The rows come from 4 hidden closed curves, with some noise, and rows from the same curve form a group. Each curve winds through 8 dimensions. The rows are also pushed far along 6 directions, which tell nothing about the answers.
(in the rows, 128 means zero)
Some rows, each with its group after it:
[150 161 162 184 118 163  96 112  98  85 121 120 179 116 114 147 133 152
 111 127  58 112 144 124 176 124] => q_193
[106 118 131 104 135 109 108 144 137 119 125 152 157 124 130  97 148  95
 118 159 115 139 134 100 145 118] => q_193
[147 111 161 154  89 143  99 121 111 146 120 119 187 122 105 165 121 117
 111 135  57 166 155 107  90 117] => q_245
[132 183 107 159  80 169 110  73 105 133 147 130 142 112 104 156 161 161
 117 130  99 137 148 119 114 124] => q_620
[110 118 129 111 117 144 140 139 132 142 168 129 141 127 135 128 132 124
 149 138 140 119 116 130 150 126] => q_193
[ 83 143  87 109 140 135 128 128 123 171 157 115 113 129 151 116 147 116
 174 141 153 144 128 123 133 141] => q_620
[ 85  76 131  87 197  78 150 175 132 104 144 141 136 113 153 111 140 139
 127 146 133 131 134 132 150 101] => q_302
[139 149 113 152 142 138 147 106 130 140 101 127  79 108 123 119 100 113
  97 101 178 100 120 126  66 123] => q_245
[102 135 130 124 177  90 138 175 151 101 126 142 117 111 167  73 134  94
  99 119 150 116 121  97 140 117] => q_245
[151 186  80 172  78 150 153  76  80 127 150 105 119 131 104 175 154 192
 136  79  99 123 124 181 105 144] => q_620
[107 122 123  89 118 109 114 139 164 149  91 139 106 146 118 119 116 129
 139 156 156 143 119 128 115 144] => q_193
[109 125 123 120 138 111 120 130 121 139 118 113 151 119 144 128 136 102
 150 142  95 140 154 143 129 130] => q_620
[132 134 128 148  73 164 103  97 102 157 131 100 172 125 106 181 119 153
 118 132  90 133 152 131 125 120] => q_193
[146 140 114 170 110 150  85  99  92 161 131 112 182 129 110 146 140  83
 138 141  76 160 159  84 113 117] => q_193
[124  97  97 131  99 143 146  79 107 147 132 138  64 141  87 153 165 195
 147 114 129 144 120 172  97 152] => q_620
[142 232 124 144  78 191  99  90 154 131 144 123 166 123 124 143 122 109
 151 152 123 125 135 117 142 137] => q_245
[162 145 133 137  83 138  86 106 150 120  84 115 151 149 104 139  97 101
  92 115 120 118 146 118 138 126] => q_302
[165 208 106 186 115 184 161  83 103 154 164 101 107  95 166 135 133  94
 151 121 143 116 134 138 103 139] => q_302
[100 189 123 106 153 153 140 138 164 115 149 139 124 123 152  93 129 104
 178 154 154 125 102 147 142 147] => q_620
[133  94 119 128 125 124 100 132 116 184 107  91 130 142 143 134  96  83
 121 127 145 139 152  94 119 123] => q_302
[133 108 164  89 198  86 124 190 171  93  89 134 109 133 190  67  96  73
 106 152 170 133 125 104 165 126] => q_620
[120 148 111 159 121 147 124 105  94 163 130  99 124 126 123 150 129 132
 171 108 104 129 134 145 109 146] => q_193
[119 122 148  72 145 143 143 141 179  98 142 166 114 133 124 114 116 152
 140 177 188 111  98 143 164 125] => q_245
[150 157  99 170 104 165 174  84  93 108 178 109 105 120 129 151 156 165
 140  73 114  99 121 190 137 138] => q_302
[139 135 144 119 131 124 112 154 146 124 147 130 179 114 179  99 137  52
 106 173 121 146 155  77 166 106] => q_245
[151 166 119 113 132 145 139 115 182 107 137 150 121 133 122 118 115 104
 132 144 178 116 114 125 127 119] => q_302
[144 160 128 123 164 136 173 140 136  98 181 143 105 120 171 102 146 119
 165 137 163 113 104 142 166 134] => q_245
[ 86 130 152  74 125 137  90 149 191 116 105 160 145 150  84 127 100 162
 136 164 152 131 105 117 143 130] => q_193
[133  99 144 144  89 127 138 126 110 130 118 119 155 118 116 151 132 143
 108 129  78 125 135 160 122 128] => q_302
[ 94 184 120  99 152 146 130 116 140 149 169 145 165  90 155 109 142  65
 180 186 139 135 144 111 117 116] => q_245
[170 125 172 122 129  97 104 139 183  57  22 136  60 154  86 156  59 248
  28  88 181  94 118 133 134 127] => q_620
[122 125 107 146 112 112 123 116  92 154 129 117 158 111 129 136 148 105
 104 124  94 144 154 111  93 113] => q_245
[123 143 127 105 107 120 130 120 134  89 131 154 132 132 111 129 154 176
 113 137 119 121 120 149 156 131] => q_620
[128 105 153 130 113 126 124 152 132 124 145 137 171 120 127 131 136 120
 101 138  94 150 134 101 121 111] => q_302
[ 66  86 122 126 129 101  95 161  96 182 127 111 176 118 128 122 127  95
 115 120  95 140 147  76 108 110] => q_620
[144 122 125 135 152 108 158 134 115 125 145 133  96 105 181  84 145  67
 118 118 151 107 135 116 133 125] => q_620
[ 97 121  90 100 139 108 151 120 110 150 141 122 100 119 160 109 152 113
 149 132 153 112 134 154 140 135] => q_245
[121 118 111 131 135  98 164 139 100 145 144  92 106 109 185 114 126  93
 118  74 140  94 144 152 125 127] => q_193
[132 196 141 173 102 170  76 115 102 160 130 101 199 107 146 135 120  76
 138 155  81 136 160  76 140 126] => q_302
[129  74  97 112 123 116 143 121 103 156 141 139 103 157  97 138 151 157
 144 135 139 163 107 133 101 133] => q_245
[131 131 146 119 138 126 136 137 155 104 123 142 130 109 134 127 120 137
  90 143 143 126 135 120 121 107] => q_245
[122  64 127 128  76 119 108 123  98 139 113 123 169 165  58 191 142 214
 139 140  60 149 122 163 149 135] => q_302
[152 125 116 146 105 154 123 103 110 119 123 131  83 160  84 148 126 203
 107  91 154 122  99 130 131 142] => q_620
[118  77 129 156 103 128 109 133  69 132 161 108 163 144 101 174 164 205
 124 103  57 150 143 120 165 122] => q_620
[105  84 130 118 163 109 100 144 124 156  97 129 137 134 116 120 114 104
 139 154 126 149 136 101 113 121] => q_302
[116 149 146 108 110 137 102 133 133  95 139 141 172 130 138 131 162 159
 138 183  84 153 139 135 197 136] => q_302
[138 120 138 128 123 129 100 126 111 118 136 134 167 133 123 124 135 110
 120 138 110 119 141  99 168 113] => q_620
[ 95 109 110  89 124 121  79 139 127 148 147 133 179 159 110 133 150 126
 162 172 113 166 138  91 174 122] => q_302
[147 181 131 152 128 147 131 119 141 144 120 100 122 110 141 150  82 117
 120 105 156 109 140 119  91 120] => q_193
[111 117  95  83  95 128 124 119 153 154 139 136 120 155  95 147 122 157
 130 131 174 132 116 127 118 123] => q_193
[115  97 118 114 154 104 155 134 125 126 108 116  70 131 131 130 105 167
 123  94 175  87 115 164 133 133] => q_245
[ 89  85 118  78 170  94 117 158 131 121 142 129 130 152 129 129 138 163
 161 139 139 144 128 131 173 123] => q_193
[129 154 111 161 102 144 123 102 106 130 114 111 129 123 109 141 118 144
 105  95 122  91 130 140 127 129] => q_245
[ 80  83 149 112 174 113 113 163 108 139 143 128 166 112 157 109 147 100
 161 170  89 147 146 113 163 121] => q_193
[161 107 123 144 121 121 156 125 122 110 135 129  95 133 128 121 127 128
  83  77 148 114 118 130 108 121] => q_193
[109  53 128 152 172  78 138 158  67 145 122 109 140 117 144 120 145 108
 128 106  77 137 144 123 119 118] => q_302
[158 119 100 151  95 136 109  90  93 190 109  93 136 135 132 140 120  58
 133 123 114 145 159 117  90 132] => q_620
[118 154 120 117 133 144  87 113 144 140 138 132 182 115 148  92 136  18
 130 161 118 142 164  81 135 106] => q_302
[151 132 174 160  84 150 109 130 140 101 114 125 145 128 104 158 111 174
  93 106  94 109 130 125 153 129] => q_620
[107  93 117  94 127 106 163 151 133 109 162 138 102 148 129 120 145 169
 137  98 150 107  97 161 161 135] => q_193
[115 189 125 111 159 141 138 132 159 108 147 136 109 126 149 114 132 140
 182 145 156 124 112 144 153 145] => q_193
[124 177 140 140 124 149 129 119 161 151  95 129 125  91 148 100  90  52
 115 150 158  99 133 117  85 128] => q_302
[142 131 129 154 176 114 171 144 118 102 153 133  76 107 159 111 141 145
 111  91 156 112 119 121 120 120] => q_620
[148 164 120 171 131 179 124  85  85 128 172 113 163 102 146 139 157 100
 152 143  89 133 156 126 150 118] => q_245
[169 140 148 176 159 118 136 135  87  96 146  92 148 102 195 118 138  75
 107  85  76 128 170 122 148 116] => q_193
[137 191 111 163 124 173 116 104 135 140 155 126 135 124 126 124 140 100
 153 133 126 155 128  97 104 133] => q_245
[146  90  81 152 137 101 144 104  79 156 124  90 100 135 137 143 136 115
 119  80 125 132 153 143 101 122] => q_302
[149  82 124 133 124 102 147 121 103 136  99  99  83 136 137 157 119 171
 108  93 128 127 142 167 116 137] => q_245

New rows. What belongs after each?
[133 142 119 128  94 160 108 108 130 144 154 149 169 139  91 149 153 133
 141 169 102 180 125 101 104 123] => q_245
[146 178 151 133 129 144 103 132 172 116 106 150 161 120 118 119 106  95
 121 175 136 138 127  86 118 119] => q_302
[128 112 125 124 151 129 116 148 125 144 132 122 134 147 128 121 113 109
 135 131 146 149 117  96 122 123] => q_620
[142 185 131 171 104 171 140 102 140 156 106 110  99 108 112 146  81 128
 126  99 159  95 115 134  65 138] => q_193
[115 174 122 178 125 141 120 121  99 141 132 107 140  96 139 125 126 113
 104  91 108 111 142 102  98 122] => q_620
[119 145 140 119 119 116 108 144 127 131 122 118 162 108 179 102 137  74
 108 155 106 135 158 105 157 125] => q_302
[172 213 126 194 114 135 165 124 121 135 114  94  70  90 190  98  94  75
  80  46 171  71 125 118  82 142] => q_302
[130  88 138 107 179 109 143 150 155  95 118 139 104 138 129 113 113 131
 129 126 160 113 114 143 150 121] => q_302
[123  87 116 131 123 103 160 135 102 114 128 112  75 145 136 133 148 190
 128  80 123 111 113 185 157 153] => q_245
[104  91 182  98 148  70 115 203 148 106  96 137 181 111 155 119 114 133
  85 172  99 137 141 101 158 107] => q_302
[126 147 105 110 129 125 148 125 144 117 148 126 103 137 123 134 118 155
 126  89 172 105 114 142 124 124] => q_193
[149 121 105 124 137 118 160 116 128 141 116 131  66 124 151 107 132 107
 114 126 176 133 121 138  92 137] => q_245
[149 108 128 142 102 115 125 124 111 104 126 110 148 139 131 136 134 122
  98  88  93 110 144 146 160 124] => q_302
[152 180 128 177 131 161 120  99 124 127  92 114  98 116 123 124  92 115
 116 104 153  85 123 125 113 137] => q_193
[136 184 134 109 117 134 121 140 166 126 127 130 118 120 165 116 115 118
 103 151 173 137 131  96 132 127] => q_302
[114 117 109 112  88 151  81  90 104 180 112 114 167 138 110 142 128  93
 145 169 109 142 156 122 134 130] => q_245
[122 186 157  92 116 146  98 125 194  95 112 167 153 115 124 106 116 105
 114 182 151 113 131 106 154 119] => q_620
[129  48 149  97 122  98 116 164 159 146  83 116 111 171 102 151  85 159
 125 122 142 140 118 139 129 137] => q_620
[126 136 139 116 118 140 132 142 132  91 162 132 125 137 128 153 148 220
 108 121 125 151 120 132 157 126] => q_302
[132 106 131 128 141 126 146 140 126 126 145 119 120 141 136 134 133 137
 165 122 118 132 120 154 149 140] => q_620
[135 136 150 156 146 128 140 142 143  81 110 132  98 126 114 132 112 185
  93  84 132 105 109 139 126 129] => q_245
[148 159 153 112 136 120 145 136 151 109 118 132 127 110 150 133  98 125
 117 137 155 106 130 137 123 121] => q_245
[ 96  96 109 101 152  93 142 148 122 132 110 143  83 140 122  95 127 137
 113 103 169 117  98 130 105 136] => q_620
[146 164 124 156 120 134 143 123 100  83 154 117 131 132 146 134 158 169
 136 103  96 108 121 162 193 143] => q_245
[ 87 146 103  95 159 148 146 137 134 139 203 138 139 119 155 113 157 119
 184 161 158 132 119 122 162 120] => q_302
[102 139  95 119 120 124 172 117 137 156 156 135  86 110 134 125 152 136
 156 118 153 124 117 158  85 139] => q_620
[167 187  99 168 137 169 164  71 122  80 133 145  45 132 100 138 153 210
 134  99 156 120  97 176 109 153] => q_193
[101 124 124 124 139 114 119 141 133 148 108 130 133 123 111 130 109 134
 126 136 145 114 123 111 115 120] => q_193
[ 42 120  80  36 163 120 149 134 139 127 203 167 119 144 124 116 196 189
 228 189 158 145 100 170 193 140] => q_245
[ 80  14 116  98 163  72 163 181  77 133 166 135 120 156 124 107 166 153
 161  97 104 133  90 156 154 136] => q_620
[ 96  73 117 125 132 117  95 128 114 186  81 115  94 141 106 121 105 115
 118 111 148 132 136 101  89 135] => q_620
[149 124 139 169 144 130 124 122 105 131 100 102 139 118 135 135 102 100
 123 117 106 106 143 132 129 124] => q_302
[172 134 156 157 166 108 137 147 120  79  98 107 111 128 163 119 103 126
 104  94 121 107 132 143 159 131] => q_620
[140 148 132 142 145 135 143 124 131 128 134 133 133 100 155 115 137  88
 127 155 126 140 142 120 110 120] => q_302
[112 102 124 102 132 100  90 150 155 140  92 114 142 146 120 143 100 140
  93 136 147 141 150  94 139 109] => q_245
[146 165 147 155 130 134 147 150 111  85 164 124 157 113 168 105 141 108
 120 107 100 104 117 130 174 129] => q_620
[170 196 145 162 171 128 162 134 120  45 163 132 135  78 218  90 166  95
  93 137 114 111 153 129 189 112] => q_245
[106 124 123  96 155 138  88 132 162 162 116 132 171 134 111 123  94  66
 158 187 158 133 140  85 133 106] => q_302
[160  88 132 136 131  87 139 149 103 127 124 107 138 133 157 133 128 107
 102 108 109 135 146 123 136 118] => q_620
[162 210 142 198 108 189 132  84 111 114 140 103 147  88 129 165 110 134
 107  93  97 114 150 134  85 119] => q_193
[137 121 117 157 156 127 164 126  99 114 157 120  87 126 144 113 146 125
 149  72 126 114 113 153 121 140] => q_193
[103 141 121 151 116 145 120 106  78 147 144 115 177 100 129 152 160 137
 151 158  61 144 154 142 131 126] => q_302
[132 111 115 144 108 147 131 114  90 161 157 105 144 129 136 152 148 133
 149 139 101 151 140 133 134 131] => q_302
[149 139 133 147 119 151 113 126 138 116 138 132 132 150 106 142 135 156
 131 130 116 161 117 112 131 132] => q_245
[148  83 151 146 129 114 148 144  99 120 120 117 110 134 139 124 126 132
 124  98 104 116 118 154 136 143] => q_245
[136 120 108 135 139 143 169 115 104 102 199 144 116 129 123 144 184 185
 150 123 117 154 116 150 136 124] => q_193
[124 104 146 126 109 167 121 111 102 120 166 156 175 140  74 158 157 175
 166 162  73 159 109 143 134 129] => q_245
[183 165 185 147 144 150 144 126 135  53 120 149 129 117 129 135 113 164
 112 138 115 112 112 151 149 131] => q_245
[135 122 112 139 122 125 149 125 110 150 163 114 140 113 145 145 141 117
 128 121 121 137 145 122 109 112] => q_245
[147 170 149 108  90 150 117 130 188  90 129 158 141 144  94 153 124 191
 110 156 135 158 110 124 127 129] => q_245
[134 113 156  81 142 124 117 161 201 108 102 167 118 160 104 121 100 155
 138 190 176 142  92 116 154 134] => q_302
[128 121 111 121 132 141 160 113 139 128 145 150 105 135 115 115 146 120
 172 148 143 118 101 166 133 144] => q_302
[177 116 148 131 135 130 147 126 156  96  99 138  71 143 114 147 106 187
  91 120 162 146 114 143 101 133] => q_245
[166 139 152 170  81 168 127 104 114 106 142 129 155 133  87 192 146 212
 121 130  60 173 130 147 110 133] => q_193
[148 182 148 107 107 136 102 143 181 118  99 129 123 131 150 127  95 138
  84 154 173 139 132  91 136 128] => q_302
[130 122 128 144  67 185  87  98 111 181 153 114 191 137 109 145 136  74
 147 153  85 158 147 100 125 128] => q_302
[128 140  98 157 178 113 171 122  98 128 138 125  74 113 151 108 148 124
 157 104 145 116 115 149 108 140] => q_302
[122 133 129 138 134 111 146 137 126 113 133 132 128 112 120 140 132 157
 110 105 119 123 127 130 102 116] => q_620
[132 117 104 153 136 146 142  99 107 154 119 122  85 133  95 147 125 156
 146 111 139 135 115 146  79 139] => q_302
[152 238 156 149 100 191  83 100 176  93  95 130 154 123 104 146  82 147
 111 150 141 104 127 116 149 130] => q_302
[149 126 151 151 114 136 124 130 149 101  98 126  98 141 103 149 114 185
  96  96 117 143 119 139 105 141] => q_245
